The rows of a group lie close to one hidden flat surface of 12 dimensions, which passes through zero. Surfaces can cross.
Some rows, each with its group after it:
-10,-25,-5,-31,-43,19,21,54,-34,-14,4,25,-27,8,34,-19,-11 | Z_730
-36,8,9,60,-49,-6,3,22,-23,-14,43,48,-4,3,19,7,0 | Z_59
-43,-25,28,-21,-24,9,-15,-48,17,27,-19,-37,44,-46,33,17,-2 | Z_410
1,27,45,63,-14,-3,13,-18,46,8,25,-9,-11,-32,5,6,22 | Z_730
10,-97,59,-26,3,-6,-22,-36,-38,-16,-21,22,-11,-10,14,-22,25 | Z_59
2,7,-16,29,28,-13,7,8,19,-14,9,33,-43,23,34,22,-43 | Z_902
13,-17,-42,-10,-13,45,-12,39,-12,9,8,11,6,-22,-13,-78,-35 | Z_104
28,-78,26,15,3,63,-3,-13,24,-21,-18,-11,9,7,-34,16,43 | Z_902
6,-2,-8,7,41,8,11,27,-2,14,-46,22,20,16,-3,44,3 | Z_410
-9,-35,-32,-50,29,-2,6,0,-9,-20,-18,-10,38,12,-10,22,-5 | Z_537
-11,22,27,-19,6,4,-10,-23,6,-33,2,-18,-16,54,23,53,42 | Z_537
-30,-58,6,34,-41,21,6,14,32,0,9,-26,-22,1,25,-9,9 | Z_537
10,-5,5,-12,-5,-19,23,-6,-17,-26,7,-15,-7,-19,-35,30,4 | Z_730
-12,-2,-22,-17,37,36,-12,40,-20,28,-25,-2,11,10,-4,-9,21 | Z_59
50,-1,16,-7,37,-39,37,0,20,-41,-42,-8,36,3,-15,16,-8 | Z_59
-14,37,11,3,-31,12,8,30,-32,-6,11,3,-7,-14,-2,5,13 | Z_902
30,-23,-21,-27,-7,24,8,-13,1,4,-9,17,-49,47,-29,6,-4 | Z_730
35,-4,-30,13,-30,-3,3,-3,12,-36,-14,-36,-52,24,-19,34,-49 | Z_104
-22,24,14,-14,-48,23,-26,-32,-15,-15,6,-11,-7,43,-11,-33,7 | Z_104
19,-49,14,50,-3,-27,25,24,2,20,-62,-19,-11,-15,-40,-28,-11 | Z_902
41,20,10,-11,32,-64,16,-13,-10,-35,-16,19,37,17,-6,38,-1 | Z_537
-2,19,0,39,4,-21,37,2,79,-4,9,-15,17,-2,23,-40,-22 | Z_104
-19,25,-30,25,39,-7,-10,3,13,55,-7,26,-43,53,3,-3,1 | Z_902
16,12,19,11,-39,-18,43,46,-27,-46,27,24,5,0,-4,5,19 | Z_730
-24,-10,23,-2,-12,35,-16,-8,19,-7,-12,-25,-11,24,46,13,16 | Z_537
-7,18,-3,34,4,-43,1,20,-11,-18,-18,5,67,-3,-3,-16,-28 | Z_730
-19,35,-20,20,-37,-20,7,2,-5,-5,39,3,-4,-9,4,28,-20 | Z_59
17,11,19,-36,11,-27,7,-25,2,-14,-6,-53,-24,-36,-15,-5,-3 | Z_410
15,18,38,40,-30,-6,5,16,9,-4,24,-4,-33,-14,36,34,27 | Z_537
-6,9,14,23,10,-31,15,27,7,-10,-33,-2,54,30,21,33,22 | Z_410
17,-47,-47,16,-2,-21,-20,38,8,5,12,-3,-28,24,29,-49,-26 | Z_730
-31,-3,24,-3,0,-14,5,-24,38,14,5,-7,24,12,25,-56,20 | Z_104
8,24,-22,31,8,5,13,20,11,6,14,16,16,6,-29,-7,1 | Z_730
-19,4,-15,11,13,34,-6,-6,20,35,24,3,12,-21,-24,-24,18 | Z_104
-36,-14,-3,-24,26,-17,47,-20,13,-16,-1,12,-16,13,-22,47,5 | Z_104
-10,-36,24,34,-8,-17,77,0,39,15,-19,34,-46,-49,1,27,-38 | Z_902
23,-24,-14,23,-27,-22,-28,6,-14,-1,31,-18,14,-17,-17,-41,6 | Z_104
-18,3,31,44,-27,18,-36,-41,-18,-12,-10,35,-13,-6,22,1,-51 | Z_410
-3,-8,5,-30,-17,1,27,-20,-13,-18,-10,42,37,-1,-26,-55,-27 | Z_537
37,59,-6,5,47,-4,-14,-4,-3,6,15,3,12,-30,-29,2,-1 | Z_537
77,-11,-5,9,18,-5,-25,15,-4,-10,-2,24,-22,35,14,-1,8 | Z_730
41,0,-52,-21,11,44,-20,-6,11,36,26,19,9,-29,-19,12,-12 | Z_59
-28,51,-32,32,-17,15,-13,33,11,27,17,3,40,26,12,-13,7 | Z_59
-18,15,-26,38,3,-18,-6,39,-20,-10,0,15,-26,22,14,-35,-50 | Z_902
-11,-6,-14,25,-12,-9,-14,-15,-15,-45,5,-22,-31,3,-20,34,-49 | Z_410
28,40,-23,-45,-1,-6,-35,-21,-9,-7,41,-4,6,31,-2,-12,23 | Z_902
18,32,-4,4,27,3,-28,-7,-5,5,-38,11,-3,38,2,-30,-34 | Z_537
-20,2,-2,25,1,-16,23,44,-3,-57,11,-36,31,-12,10,31,-6 | Z_537
-2,23,8,41,-19,7,-22,3,-20,-25,-22,17,-29,50,0,-20,-32 | Z_410
1,23,-3,5,-9,-28,0,16,-21,-18,-7,-29,-64,28,-9,-14,-10 | Z_59
-63,-20,5,61,17,37,3,1,57,6,5,-28,-17,24,1,12,26 | Z_537
15,0,13,16,9,-56,16,-23,16,-48,41,15,-3,17,-1,14,7 | Z_410
23,-30,18,-15,-28,75,-36,-18,-1,23,-27,-7,19,-36,16,-19,-17 | Z_104
10,-15,-28,-35,-51,-16,-56,-14,-45,20,24,-22,24,-5,14,-21,-1 | Z_59
0,25,16,31,36,-23,-19,-17,17,-25,-26,12,34,70,1,-20,7 | Z_537
2,18,13,-7,32,7,-3,10,-11,42,-36,12,-3,-47,29,25,-21 | Z_902
11,-26,-21,33,-43,25,12,-11,13,-43,29,-1,14,9,-66,-35,-21 | Z_104
-15,-4,35,18,-18,-20,32,7,-4,-11,-65,-22,-2,-9,-13,-36,-33 | Z_410
-16,-19,9,47,-32,-12,7,-13,17,-65,10,-31,-2,4,-4,18,-33 | Z_410
56,-11,-27,15,-21,-11,9,17,19,10,7,20,40,-8,7,29,-15 | Z_59
-6,20,40,4,23,-26,-23,40,-42,-6,-32,-27,11,-6,34,-11,33 | Z_59
-48,40,26,0,-3,-2,12,2,-11,34,-38,22,-28,-16,46,1,-42 | Z_902
1,-9,-26,-8,16,-9,-24,-21,-16,-6,51,-2,-6,-31,-28,-8,-8 | Z_59
39,62,38,-12,0,-9,4,-21,24,-43,-18,0,28,34,42,17,-9 | Z_104
-29,7,28,33,-37,-46,18,6,8,-24,18,-19,40,-23,36,24,7 | Z_410
-5,36,2,-25,-7,48,-2,-5,-47,-6,-36,44,12,35,-46,-15,-11 | Z_730
35,25,-29,17,19,-14,-9,24,-24,-22,0,22,-33,63,-26,6,-4 | Z_730
-19,30,41,-33,5,-10,31,-31,4,12,-13,13,14,-31,23,50,11 | Z_902
-48,46,8,-17,-27,2,8,13,-16,-16,30,-13,17,9,23,33,30 | Z_410
4,20,-30,-34,57,-8,28,-12,21,-19,12,20,4,41,-31,18,14 | Z_104
-23,-9,22,-39,9,30,-17,-32,13,-1,11,-10,32,7,16,-26,40 | Z_730
44,-25,-19,1,-20,3,1,9,-1,-15,29,-16,-10,2,-44,-4,27 | Z_902
9,-3,29,59,-51,11,17,16,-1,0,37,30,-36,-25,-5,-20,5 | Z_104
-31,-18,4,-13,20,32,-26,-16,-11,11,-10,22,-4,49,8,-5,28 | Z_59
40,3,35,-8,22,53,-7,7,35,22,-18,15,20,9,25,-20,49 | Z_410
-14,73,4,-29,6,36,-3,5,-37,-11,10,52,2,56,-9,-2,26 | Z_902
-13,-1,27,17,18,0,6,-16,25,-8,-32,0,47,-4,13,-14,-12 | Z_537
-9,-8,13,-40,1,-23,27,5,-24,-23,-3,-12,11,-25,10,57,12 | Z_730

New rows. What belongs after each?
2,-48,-23,10,-6,-13,42,32,33,-11,-28,-46,-2,10,-33,-17,2 | Z_410
35,11,-20,42,-20,-14,10,10,9,-17,38,-12,-29,-29,-37,48,-8 | Z_104
-19,-48,10,1,-66,13,-2,5,-5,37,7,6,3,-33,26,-51,-5 | Z_537
18,35,-1,9,0,-5,-5,-13,46,53,42,-26,-33,-50,28,-4,20 | Z_104
-45,17,31,2,-29,2,41,21,10,8,-20,9,-5,34,25,11,26 | Z_410
-49,-44,-46,-32,46,-8,-31,13,-13,0,4,-28,22,-7,16,-33,-20 | Z_730
-3,-72,17,-9,-9,31,-11,-54,28,9,4,36,15,11,4,-17,13 | Z_59
1,-32,14,-19,2,45,-12,-11,25,31,0,14,-18,-8,44,-7,12 | Z_730
19,49,11,-21,29,-13,-37,-40,-22,48,-37,38,12,27,0,-20,-1 | Z_537
-36,-37,-18,41,18,-8,13,20,21,-26,8,19,38,-10,8,-24,-37 | Z_902
4,3,26,8,6,21,-9,-47,12,0,-28,13,29,11,-29,-18,-5 | Z_730
41,13,3,0,-11,-38,30,1,-2,-47,33,0,6,-22,-28,-9,-8 | Z_537
15,2,-38,-12,19,-1,20,23,27,1,23,-10,36,-39,-8,-45,-21 | Z_104
-16,16,22,12,-18,86,-18,23,-9,11,-56,-30,0,-20,16,21,-13 | Z_410
-49,11,-33,-10,-11,67,-17,13,-17,-40,54,10,-16,37,-3,19,9 | Z_902
-10,-9,11,26,-19,-23,-3,-23,13,13,-11,-3,-29,9,29,58,-14 | Z_410
35,4,17,10,-56,-22,-10,29,-21,-67,30,-9,4,36,30,-37,9 | Z_537
-26,7,16,-15,-19,-6,32,-2,-22,6,38,36,30,-24,-28,2,41 | Z_537
33,7,-33,20,52,13,-2,27,14,22,-28,49,5,35,10,27,-15 | Z_730
-24,26,-10,12,49,-1,26,47,-12,17,-13,18,9,-34,8,60,1 | Z_104
-38,57,-12,-9,11,18,-30,-7,3,55,32,27,8,-21,62,-18,-9 | Z_902
48,34,10,3,27,13,-24,-10,11,-18,-1,-10,16,-19,5,-16,-12 | Z_537
-18,-74,-20,-29,22,28,27,-10,8,-27,-30,0,7,-34,-20,-10,-60 | Z_902
-2,24,14,23,35,31,-25,18,-15,-21,-22,42,4,19,46,12,-27 | Z_902
-15,27,-6,12,-39,22,-17,41,-13,-30,-25,-78,12,27,-6,-28,1 | Z_410
22,-12,-15,-31,3,-31,-15,-13,-27,61,-36,29,-36,22,17,25,-12 | Z_537
-10,-34,-45,18,-2,-30,-23,-5,7,0,-31,-36,-3,49,-15,26,-27 | Z_410
-65,-29,-48,-24,0,5,-14,-19,-7,-8,19,-20,65,1,-15,30,-6 | Z_410
-25,-41,-10,-9,9,-38,-20,-43,34,2,-53,-47,-14,67,31,11,-18 | Z_537
14,41,31,-26,49,15,27,5,-21,-17,13,47,21,-34,-8,20,18 | Z_410
-22,-19,-4,6,21,-8,5,-1,-8,29,5,36,42,12,-20,1,40 | Z_537
49,22,-20,54,-17,5,-14,14,-10,11,13,13,-34,-8,-53,-28,-25 | Z_730
-47,-18,4,-7,-7,37,3,-6,8,-4,-28,-18,54,-12,0,20,-3 | Z_410
69,-12,29,39,-12,15,-24,26,2,-33,38,-11,55,-42,10,18,51 | Z_902
1,-2,3,0,-4,-33,8,-30,-9,-46,20,33,43,23,-14,16,-6 | Z_59
22,11,-21,-5,-5,13,8,10,-2,-33,16,-33,-93,20,-34,8,-15 | Z_410
-46,-9,9,21,22,-4,51,25,-7,0,-8,42,7,2,-7,71,20 | Z_537
-14,-74,5,25,-37,7,31,-1,11,53,20,63,-8,-12,-16,-39,20 | Z_537
-34,-15,-46,51,-11,-18,-10,33,2,-17,39,-10,13,37,-21,-43,0 | Z_902
-2,-48,17,17,43,-1,29,9,29,-5,-38,23,18,28,7,28,23 | Z_59
10,29,-10,-30,-2,-7,7,8,-36,0,27,9,-30,6,-19,33,19 | Z_537
10,-24,-12,-10,17,27,40,11,22,-9,0,0,-42,-7,-25,38,1 | Z_410
12,-20,-22,-21,13,-13,-39,-6,-16,-34,-6,-60,15,10,3,27,-3 | Z_902
-26,50,22,56,-20,-22,-20,-16,22,27,-17,-12,44,1,28,-28,-17 | Z_730
-8,12,-30,-15,37,36,3,13,-24,-6,35,10,-26,-45,-52,-26,-19 | Z_59
12,-46,6,6,-27,-7,45,31,-7,-33,41,31,30,-22,-11,10,31 | Z_537
10,5,-39,-31,-93,-22,18,12,-15,4,-7,-19,1,13,1,30,-38 | Z_59
-3,-8,-40,6,0,13,31,18,50,27,6,20,-22,45,4,11,4 | Z_730
-10,-37,2,-10,-1,20,20,-19,40,14,9,0,28,-32,-2,-44,-1 | Z_104
-2,-36,-51,10,28,8,3,15,17,22,25,-13,27,-52,-43,-24,-14 | Z_730
8,-85,-8,-43,5,46,3,0,26,26,-14,16,-6,-12,45,-23,-12 | Z_730
-33,-13,-27,-14,-16,-27,-17,-8,-11,7,8,-27,10,24,0,6,9 | Z_59
-19,17,23,19,-13,-19,0,-9,22,-27,13,-49,-50,31,26,65,31 | Z_537
21,-14,8,55,39,18,-30,58,-34,-13,-62,-1,-11,22,5,11,-15 | Z_902
-37,24,-13,-27,-28,-4,39,-6,3,33,39,17,22,-14,-31,-30,26 | Z_902
-12,49,-21,-31,30,1,-20,-13,-32,-56,33,-7,4,33,-22,32,5 | Z_410
32,25,-6,1,-38,4,-9,20,19,33,25,-14,36,-25,18,-21,28 | Z_730
-57,-2,-17,-24,0,35,5,-5,-15,3,-16,-1,-43,23,-8,7,-22 | Z_902
6,13,22,-27,33,-62,11,-23,-16,30,-45,16,1,-11,0,-5,-10 | Z_410
2,3,5,-9,-4,-35,-36,-10,-51,-36,8,-5,-30,57,-12,-42,6 | Z_59
-45,-16,28,-21,-11,61,7,-30,29,8,-10,-6,15,-19,15,-5,10 | Z_537
25,18,32,-30,-15,2,8,3,-33,-47,-7,42,59,15,11,-29,1 | Z_537
-14,12,-10,-33,-6,37,-12,7,-7,-5,-42,-42,-40,-7,37,29,-50 | Z_537
25,1,-30,5,33,20,33,16,7,20,14,58,-45,10,-33,27,-3 | Z_902
15,0,-23,-44,12,6,-22,23,-22,-7,-18,-48,51,-62,28,15,-32 | Z_537
39,-5,-4,-3,33,-25,-9,-24,35,-3,35,-3,23,-15,21,53,29 | Z_902
-4,-32,-20,32,-69,-21,38,22,16,-13,-4,21,-3,51,1,8,-20 | Z_59
19,3,-24,21,0,-13,-19,-10,32,-22,41,-54,-1,-3,-40,-50,-1 | Z_537
-13,6,25,-34,0,15,13,-26,0,-32,-19,-49,-10,-26,-23,-3,-8 | Z_410
30,-10,47,40,1,-14,11,-34,28,-38,2,17,-19,-7,10,8,-13 | Z_410
-46,-19,17,-50,19,32,15,-21,2,-18,11,3,30,-1,-7,0,37 | Z_730
33,12,-3,-1,-38,27,10,-1,-19,1,-11,22,12,-4,-51,-26,-9 | Z_730
-3,-32,-13,-30,19,-4,15,4,27,31,-55,-37,19,24,-16,-12,20 | Z_410
18,-41,8,30,-35,10,-36,-31,38,41,3,-2,-28,-9,42,0,-11 | Z_410
-21,-6,11,-6,-23,9,9,-18,20,17,16,-34,-8,-50,1,7,6 | Z_537
-16,24,19,-17,0,13,6,13,-33,0,-30,7,5,-21,8,6,-18 | Z_902
-12,-7,25,-36,25,30,2,-37,2,-12,-61,21,-22,36,17,8,-32 | Z_902
